The rows of a group lie close to one hidden flat surface of 5 dimensions, which passes through zero. Surfaces can cross.
(in the rows, 128 means zero)
Some rows, each with its group after it:
[191 210 125 134 146 252 182 105 157 141 155 142 134  27  71]
Tokub
[122  69 172  33 166 180 211  47 153 120  59 147 182  96 150]
bibi
[111 120 137  69 139 136 146 123 146 107 112 165 143 122  85]
bibi
[161 149  69 220  88 137 112  13  55 135 152 116 169  62 193]
giti
[146 156 129 148 120 110  96 152  97 110 125 160 114 120  96]
lif
[163  35 172  77  83  47  33 128  76  81 166 210 132 169 109]
bibi
[ 84 134  78 128 124 126 162  51 110 121  82 139 164 119 162]
giti
[152 136 131 141 130 158 131 122 132 142 147 121 131 112 128]
giti
[123 121 131 132 123 101 115 141 123 124 111 127 111 146 141]
Tokub
[147  87 151  73 117 162 130 130 189 140 217 127 140 127  94]
lif
[137 125 108 148 104 129 110  79  98 129 145 137 146 105 148]
Tokub
[152 103 134 149 101  82  77 140  97 122 156 133 118 153 147]
bibi
[129 146 119 110 114 132 111 130 126 111 157 169 133 117  70]
lif
[122  99 170 102 141 132 113 152 158 140 164 105 124 151 105]
Tokub
[123 154 114 114 124 133 120 126 120 111 128 160 131 112  85]
lif
[ 94 146 107 126 127 112 131 135 132 124 113 129 127 145 122]
bibi
[205 171 106 158  82 145  67 114  81 109 208 200 128  67  76]
Tokub
[128 117 136 119 128 124 128 140 130 123 126 130 122 140 128]
giti
[119 132 128 143 134 124 140 122 129 138 110  98 130 124 145]
giti
[ 92  62 167 110 137  67 105 186 145 130 111  89 102 204 158]
Tokub
[135 136 129 125 139 164 156 117 141 140 127 123 132 108 130]
giti
[ 36 120 107  80 160 115 192 114 165 123  49 119 141 154 137]
lif
[118 121 135  93 116  99  90 163 136 103 156 168 120 147  74]
lif
[118 138 112 146 139 150 162  94 129 141 105  99 139 111 161]
bibi

New rows, each followed by its group:
[101 127 118 110 143 140 164 102 137 129  93 125 150 120 136]
bibi
[144 111 142 149 134 122 124 141 126 141 124  97 111 139 162]
lif
[137 180  98 212 126 145 132 138 122 162 145  73 107 115 164]
bibi
[140 130 132 157 126 123 117 130 120 139 133 100 124 122 143]
giti
[160 209 151 181 156 129 101 215  75 112  63 156  77 112  73]
lif
[180 107 133 167 100 121  87 112 100 137 180 117 131 117 157]
lif
[121 147 122 136 132 117 131 132 111 118  94 143 121 129 122]
lif
[175 101 160 105 132 172 139 104 130 137 142 132 142  98 131]
bibi
[ 62 158  76 166 116  63 107 168 117 118 107 119 105 175 137]
bibi
[ 98 175 152 159 165 104 103 204 163 121 121  95 104 129  28]
giti
[171 180 100 184 101 136  93  92  53 118 144 163 136  78 122]
lif
[162 115 162 144 160 201 183 120 176 182 138  49 127 102 185]
lif
[111 106 132  77 119 105 124 150 134 108 129 169 124 157 111]
giti
[148  83 142 163 122 147 123  61 118 164 165  63 161 117 197]
Tokub
[166 148 124 161 125  91 112 193 102 115  96 144  83 140 146]
Tokub
[160 117 145 143 120 161 114  96 125 149 185 108 145 108 131]
Tokub
[138 118 154 109 149 164 154 158 159 143 125 107 115 136 129]
giti
[167 162 124 186 129 176 143 118 120 159 152  84 119  94 160]
bibi
[107 167 123 158 144 119 124 135 134 120 119 106 131 112  86]
giti
[146 132 141 115 136 157 140 124 142 131 141 136 131 108 108]
bibi
[159  72 191  70 160 166 174 187 176 163 116 103  90 171 189]
giti
[130 142 107 160 113 114 105 137 114 129 147 129 117 129 130]
bibi
[ 99 139 109 138 118  92 104 155 125 119 129 133 112 155 120]
bibi
[155 167 153 157 166 195 163 142 166 161 124  72 115  92 112]
giti
[230  86 203 108 141 188 130 117 134 144 173 119 124  91 141]
bibi
[144 149 119 150 118 125 109 130 101 121 132 143 119 118 113]
lif
[159 111 128 119 109 145 128  64 101 119 139 154 163  91 144]
bibi
[ 97 121 103 144  99  48  79 123  70  95 107 165 124 161 133]
lif
[ 93  93 106  48 105 147 142  78 189 122 203 158 171 121  83]
lif
[151  95 169 123 137 121 118 167 135 135 126 111 109 152 143]
bibi
[169 122 137 191 122 111 101 131  86 139 126 103 111 129 183]
lif
[137 144 121 160 128 123 129 115  99 132 101 116 125 121 162]
lif
[108 154  82 138 125 138 157  80 107 122  89 141 143  98 150]
Tokub
[131 133 145  90 138 151 134 144 150 118 138 151 128 122  79]
bibi
[135 107 119 131 108 103 106 105  97 122 136 146 132 144 159]
giti
[148 100 153 102 138 146 146 101 128 128 117 134 147 113 139]
bibi
[126 109 166  83 171 186 201 122 174 147  81 101 140 121 142]
bibi
[125 120 134 107 125 135 138 130 136 126 128 142 126 132 121]
giti
[155 148 113 193 111 126 104 135 103 143 151 100 112 124 159]
bibi
[124 142 119 135 120 116 111 137 111 107 123 152 124 126 103]
lif
[198 154 183 143 146 171 113 205 142 141 167 119  87 108  79]
lif
[137 111 139 103 132 136 133 130 140 122 132 141 133 126 114]
bibi
[ 63 154 109 155 152  89 139 120 127 122  70  98 136 134 116]
giti
[106 122 109 110 116 114 130 103 114 115 117 155 145 125 117]
bibi
